The same things were measured in two ways. Each way mixes the same 12 hidden numbers, adds some noise and spreads widely along 6 directions of its own, which tell nothing about the thing.
(in the rows, 128 means zero)
Some things both ways: the first way, then the second way.
151,156,138,139,110,143,131,140,123,117,120,145,142,114,115,119,127,126,132,152
124,112,137,125,124,114,140,100,128,123,124,121,106,130,131,154,137,135,126,146,129,114,136

127,119,120,132,144,138,111,145,116,135,116,146,92,125,163,177,139,112,103,119
111,84,144,126,148,110,142,98,132,112,110,140,108,135,123,178,129,145,128,144,119,114,160

91,148,165,78,150,142,137,121,137,109,115,156,133,102,137,135,114,136,142,165
123,129,124,142,111,130,129,134,113,136,139,154,135,131,116,114,131,120,144,127,130,114,123

161,171,153,138,86,121,97,67,125,109,106,112,128,137,117,93,115,99,164,158
130,124,103,141,110,138,133,129,143,153,147,140,138,104,119,114,156,158,144,155,147,129,125

113,148,140,91,122,124,150,118,151,104,131,150,136,120,121,131,122,129,168,154
115,138,124,133,81,139,109,129,107,117,146,119,100,116,139,89,142,112,113,137,103,140,89

151,128,119,160,106,105,98,122,117,130,124,113,120,120,134,136,151,86,121,91
141,129,103,115,98,125,127,108,141,126,138,118,129,111,124,117,144,136,126,133,141,138,126

95,87,160,143,144,113,148,153,124,113,115,86,125,130,112,122,172,117,124,143
111,141,165,137,152,144,141,148,116,126,126,126,135,131,117,109,116,112,120,110,129,116,122

139,110,122,146,135,140,112,157,121,135,126,123,98,127,141,144,151,107,106,100
132,142,146,109,148,135,106,124,128,127,107,102,144,124,131,112,127,135,100,125,157,123,135

116,166,181,113,126,160,115,116,121,109,129,157,142,137,133,126,105,145,126,155
114,120,108,122,134,146,125,129,140,143,126,135,163,108,114,123,133,159,138,114,143,133,120

138,135,131,145,126,139,123,146,112,125,131,122,128,145,125,110,136,106,128,124
70,89,105,117,133,124,146,127,145,98,116,117,119,76,110,110,144,155,127,127,129,147,137

149,152,132,125,93,113,135,104,127,109,121,136,142,135,132,131,106,115,159,142
100,162,126,130,147,132,132,163,94,123,162,102,134,113,127,77,106,96,119,102,89,110,81

126,139,122,126,131,147,137,126,133,139,134,121,136,113,105,81,101,144,134,154
130,132,137,141,97,133,133,113,140,147,117,117,124,137,124,129,134,113,110,153,146,117,123

71,113,120,85,166,154,116,130,118,149,126,149,91,156,145,119,97,146,137,150
99,120,155,123,172,143,157,134,103,105,131,117,132,115,119,119,106,152,109,115,135,95,109

121,122,134,99,120,104,91,91,136,109,113,127,114,131,153,123,104,130,149,137
128,123,126,130,118,125,132,110,138,141,111,127,156,120,113,131,123,139,124,134,149,150,148

120,140,121,124,127,156,136,117,102,148,111,142,110,169,140,110,133,87,151,141
70,131,133,121,151,131,111,153,139,142,130,115,150,97,128,114,132,121,135,103,141,118,131

149,136,163,136,91,115,116,136,128,100,115,137,134,92,130,158,143,104,129,108
125,134,99,114,90,112,109,105,153,142,112,110,145,116,116,114,144,111,116,133,140,162,149

111,144,105,132,153,144,131,127,128,147,131,121,146,144,111,78,116,149,132,164
109,140,119,115,124,123,114,133,126,137,117,103,144,120,121,111,133,117,134,107,142,121,109

156,131,125,110,117,125,122,124,155,114,151,152,138,118,128,125,96,167,120,104
102,90,109,120,123,134,123,113,158,120,99,123,122,103,123,137,146,152,117,140,132,144,142

137,98,95,143,143,106,112,114,132,146,130,93,104,140,137,142,138,126,112,102
113,123,126,127,147,133,106,139,131,135,117,129,148,119,117,117,137,146,132,128,137,127,135

132,160,129,138,115,156,107,125,134,136,139,126,141,126,111,135,126,124,138,123
134,127,132,122,82,133,100,98,148,104,140,105,118,126,114,126,134,135,100,141,127,144,110

117,123,139,130,126,131,133,138,132,119,144,113,136,130,104,127,124,158,132,148
124,138,134,138,118,137,130,104,126,152,127,128,144,128,127,136,134,139,134,134,132,119,126

152,142,129,159,133,119,123,123,129,129,109,105,144,139,102,89,156,120,121,131
94,91,112,85,119,131,100,117,150,92,87,115,115,96,108,104,172,163,106,133,159,175,144

110,102,120,115,149,107,139,99,140,131,88,134,119,130,147,131,127,129,131,157
143,136,131,146,132,122,115,168,121,152,140,127,124,153,127,124,123,86,127,138,92,129,110

122,142,108,140,158,152,132,151,117,142,113,136,105,157,149,131,140,104,121,150
79,101,105,125,141,107,135,139,127,118,113,129,102,102,127,120,146,119,154,126,105,123,133

84,69,121,148,152,89,171,151,111,149,125,104,120,127,102,113,152,123,112,126
87,115,100,128,125,140,139,119,134,168,96,127,156,111,122,121,143,142,114,145,146,134,130

151,140,132,152,137,161,143,159,110,125,138,137,146,136,133,111,124,125,102,138
114,100,138,149,138,126,158,123,140,134,128,148,112,126,129,164,123,129,145,136,116,106,141

157,115,96,115,123,133,136,132,154,136,134,142,133,130,111,118,104,178,130,123
174,146,121,140,121,132,107,111,130,177,132,138,127,138,157,142,153,142,143,166,141,108,136

147,99,105,129,127,108,142,153,142,125,156,124,152,111,111,141,118,178,107,101
127,138,146,119,170,136,114,114,108,138,115,119,161,133,130,137,113,157,118,121,142,100,129

145,139,151,147,110,146,106,131,119,133,134,122,139,120,121,122,116,128,108,96
104,117,121,128,159,137,133,131,172,137,117,129,170,114,98,138,118,140,129,110,155,100,156

112,108,135,111,129,135,143,138,130,131,125,126,136,126,112,105,127,142,140,131
106,107,141,113,154,130,161,134,124,111,125,122,109,94,125,118,140,167,138,132,162,124,121

113,78,111,112,137,121,152,140,133,141,132,124,128,129,110,101,129,134,137,108
102,109,159,150,154,143,137,140,147,132,132,130,134,120,122,145,116,138,110,139,137,99,142

Other things, the second way, with their names:
<457>: 121,127,134,136,117,134,113,117,139,128,115,139,126,132,127,128,121,111,115,130,128,114,138
<233>: 153,154,133,135,112,137,124,139,138,146,155,141,120,139,132,119,141,100,148,118,130,104,117
<319>: 88,107,104,152,112,116,160,130,161,141,144,145,106,93,133,139,143,103,165,128,105,116,151
<684>: 107,123,134,132,146,125,128,125,128,149,116,127,126,126,130,141,136,141,150,135,143,94,118
<170>: 105,118,136,137,155,133,104,112,145,137,130,144,158,124,116,154,124,160,136,130,137,96,154
<530>: 133,142,144,133,144,155,118,135,79,140,134,149,146,134,138,116,103,157,141,112,142,93,75
<91>: 44,90,120,125,157,123,131,121,143,136,102,130,144,87,119,142,142,162,143,126,147,111,153
<226>: 93,132,166,130,130,134,120,130,122,128,123,119,129,133,122,127,127,106,107,119,113,145,131
<574>: 115,124,137,123,135,144,98,115,139,138,108,112,151,133,121,134,131,146,97,138,145,115,128
<83>: 113,136,99,145,120,113,142,133,152,152,149,152,140,113,117,126,139,92,172,110,108,116,157
<643>: 147,112,164,161,124,138,150,96,135,145,143,181,101,160,137,186,131,131,139,158,121,78,154
<199>: 112,127,162,122,129,124,150,105,124,123,114,109,128,128,122,147,110,132,129,114,154,114,117
<600>: 146,123,82,144,58,112,169,121,134,129,177,142,67,112,140,120,149,92,164,148,90,127,95
<608>: 106,124,108,131,93,137,127,115,141,142,128,117,148,107,112,119,127,146,134,130,151,134,96
<565>: 117,134,114,116,97,134,108,106,135,135,137,121,132,120,127,120,144,130,114,133,138,121,119
<257>: 108,129,139,141,158,132,145,145,155,124,130,124,156,125,103,131,97,102,123,96,123,98,144
<681>: 129,127,113,143,94,119,107,128,141,146,130,161,142,134,116,130,119,100,152,120,124,139,137
<410>: 91,106,154,134,151,130,157,120,141,132,109,131,124,125,124,155,121,124,124,124,137,105,146
<542>: 144,149,128,133,105,133,156,126,114,120,147,118,118,121,121,95,114,116,124,128,135,120,96
<718>: 140,139,114,156,105,131,133,123,139,162,161,151,145,132,121,137,135,120,150,139,119,106,133
<236>: 129,132,133,134,138,126,127,114,104,137,138,143,123,123,143,133,133,146,149,136,124,104,128
<582>: 103,116,141,135,180,124,165,144,137,125,127,98,132,119,119,145,103,130,121,121,132,75,119
<146>: 125,160,147,153,132,139,87,132,147,170,121,128,190,155,116,136,100,86,111,108,119,111,151
<725>: 124,129,157,129,141,143,107,97,142,167,99,140,173,145,131,168,127,136,115,121,151,123,170
<417>: 135,181,158,123,155,144,99,137,100,160,104,118,158,147,136,94,110,109,113,114,157,104,110
<47>: 142,134,120,133,150,118,151,116,125,147,134,125,146,119,123,133,124,152,149,137,154,91,137
<325>: 128,127,135,135,104,136,122,109,136,150,108,114,131,125,134,128,134,129,95,159,137,156,134
<623>: 74,84,140,106,213,120,142,141,121,106,99,103,148,92,108,135,127,198,121,130,157,118,143
<72>: 112,105,135,109,137,131,121,106,144,117,108,118,128,111,123,144,139,163,122,130,142,149,137
<166>: 112,112,123,132,111,136,122,149,161,116,135,128,121,119,104,116,129,109,120,123,129,134,119
<77>: 98,161,175,133,138,121,102,93,121,155,96,84,161,145,144,151,101,95,99,112,144,84,146
<280>: 98,100,122,101,139,111,137,124,131,83,117,119,120,97,101,113,130,154,137,111,149,142,131
<29>: 105,138,138,122,124,135,135,111,114,148,96,100,140,120,138,119,115,127,105,128,155,120,105
<527>: 155,138,102,141,93,135,131,152,135,122,179,162,85,125,130,100,148,97,160,130,95,118,99
<279>: 116,114,152,161,104,118,117,98,163,154,107,130,126,158,134,180,133,74,104,149,102,108,190
<496>: 78,94,130,93,142,131,141,132,128,105,85,90,114,93,119,107,147,155,97,132,150,172,115
<336>: 140,154,171,112,134,141,99,114,128,132,102,101,150,155,130,132,105,108,87,106,158,109,126
<121>: 139,152,123,132,124,134,112,121,135,146,107,120,170,143,107,109,110,106,104,121,132,134,137
<90>: 153,197,148,147,95,139,128,139,93,154,153,140,124,149,135,70,119,66,125,125,128,107,101
<242>: 145,130,118,114,135,140,115,104,148,166,92,123,138,131,142,141,156,144,118,146,154,130,147
<517>: 105,148,119,95,142,122,124,135,100,104,137,92,151,108,105,82,117,139,118,97,148,119,91
<293>: 123,110,104,118,124,118,133,130,152,104,146,129,98,104,126,122,147,122,134,130,116,119,138
<50>: 72,102,151,123,152,135,143,145,135,95,117,127,125,104,111,121,118,120,122,92,119,136,137
<513>: 70,94,130,135,144,113,134,148,150,121,111,98,130,104,107,134,137,119,127,124,112,143,141
<201>: 133,136,137,123,120,125,144,137,104,97,165,115,106,121,124,107,127,113,128,113,89,140,102
<408>: 74,105,183,134,156,135,120,121,147,118,97,138,139,142,110,163,110,113,110,104,143,95,163
<664>: 103,104,137,127,118,115,127,101,149,101,122,127,126,115,113,149,116,127,123,119,122,137,155
<647>: 128,121,151,130,114,125,125,116,130,116,122,154,100,147,127,142,119,99,129,122,121,120,134
<8>: 118,109,117,123,145,122,123,124,130,130,117,113,135,119,120,135,128,155,118,148,118,147,122
<318>: 125,132,140,134,86,122,99,107,150,127,123,110,126,145,124,140,121,83,94,131,111,137,139
<270>: 105,108,125,135,130,131,135,144,124,125,135,152,128,115,112,117,132,133,138,129,120,140,130
<454>: 105,119,126,136,122,119,158,124,127,138,125,146,123,107,125,125,129,121,152,125,136,132,142
<24>: 124,134,123,116,118,136,103,80,158,177,93,132,201,126,104,153,134,172,136,126,195,141,154
<185>: 128,133,140,148,150,127,130,151,145,161,130,119,147,131,132,140,128,105,131,127,116,120,149
<580>: 108,113,142,127,126,133,131,127,131,101,145,121,110,122,117,128,129,131,110,130,114,119,118
<516>: 146,134,151,146,107,135,124,119,124,110,133,136,96,149,136,129,104,94,105,137,99,113,114
<462>: 126,126,151,127,130,136,129,116,121,131,114,133,137,137,113,127,115,144,107,144,163,116,121
<415>: 137,137,136,124,127,138,144,121,106,135,126,120,131,142,122,120,125,125,107,133,118,135,106
<366>: 121,156,131,164,117,124,114,111,141,171,152,138,155,144,132,152,123,89,143,124,105,69,153
<308>: 83,79,134,158,141,124,175,129,165,126,115,153,98,112,115,162,134,125,153,141,126,91,156
<150>: 123,136,121,133,82,128,134,124,117,114,157,120,99,115,128,101,141,111,132,131,111,129,95
<634>: 124,131,135,132,146,136,146,140,116,130,144,133,113,118,134,120,137,134,147,122,115,112,111
<320>: 130,120,137,117,122,116,132,123,109,111,130,121,121,128,119,129,121,136,140,117,140,125,107

Some of these things the first way, each followed by its name:
104,97,132,106,150,130,125,133,125,127,123,140,112,155,132,123,122,162,123,142  <725>
114,138,126,119,135,137,104,139,121,119,117,138,124,148,149,133,140,99,143,127  <664>
111,152,143,116,131,121,112,120,133,110,101,126,152,124,126,108,143,109,153,146  <280>
90,128,178,140,113,123,110,119,119,119,119,106,129,115,117,162,151,113,133,131  <24>
118,130,149,137,142,161,132,168,123,129,135,144,128,109,135,144,142,121,100,116  <336>
142,146,162,85,85,124,87,105,151,92,126,157,110,78,149,172,93,138,148,119  <47>
143,132,124,170,101,93,117,111,120,117,137,82,141,108,128,126,152,87,133,122  <199>
145,111,105,128,106,115,137,132,126,131,138,128,123,140,135,124,128,110,141,94  <319>
107,151,165,161,117,141,138,151,102,130,108,135,118,119,115,156,186,58,133,129  <565>
138,92,122,130,111,90,126,102,132,129,130,113,104,113,143,142,121,127,120,104  <496>
114,112,132,129,118,86,100,101,128,106,102,107,115,150,137,137,155,110,155,144  <201>
111,125,156,87,110,118,107,101,150,103,106,161,107,117,152,181,103,143,150,141  <8>
150,144,130,97,134,156,128,110,119,134,135,154,129,124,160,143,75,151,113,124  <270>
158,172,143,124,113,129,135,126,146,99,122,146,161,119,123,103,117,118,143,136  <457>
121,137,90,115,152,169,151,143,109,163,144,145,126,164,119,91,97,146,133,145  <91>
118,118,121,113,116,108,110,114,141,128,141,113,123,102,142,142,107,126,137,101  <542>
110,124,138,125,130,138,133,137,125,133,122,135,130,127,115,136,139,123,134,129  <580>
183,156,100,158,114,109,124,103,128,136,126,116,144,119,158,142,123,93,111,92  <647>
154,127,149,159,105,104,120,133,128,103,126,102,165,120,114,95,138,116,121,108  <257>
108,88,124,109,133,114,145,136,136,122,120,131,120,133,121,112,124,138,143,138  <325>
76,98,143,102,153,120,125,130,139,119,109,128,114,147,132,131,139,132,146,146  <146>
141,163,129,124,122,133,131,101,145,133,110,133,157,142,119,110,118,133,143,129  <527>
126,130,133,153,120,145,104,151,106,134,130,126,69,130,150,192,163,69,123,109  <366>
145,153,120,129,104,122,118,88,143,131,131,122,115,113,137,150,109,121,144,135  <684>
97,140,119,111,152,138,133,98,137,150,104,128,154,155,110,56,111,136,152,153  <166>
113,157,133,101,150,161,116,105,123,137,117,147,107,147,151,110,103,120,139,155  <408>
159,114,125,191,104,96,123,120,123,139,126,75,125,114,122,153,181,81,104,78  <233>
102,151,119,97,163,140,141,117,138,130,157,153,135,123,164,159,101,136,118,133  <530>
140,130,120,151,148,140,108,142,119,135,130,106,135,142,130,103,105,150,98,132  <121>
159,133,90,157,131,126,105,127,110,141,132,113,89,150,165,169,142,85,115,108  <236>
148,117,126,127,92,76,124,116,155,111,105,133,147,111,112,128,156,111,153,87  <293>
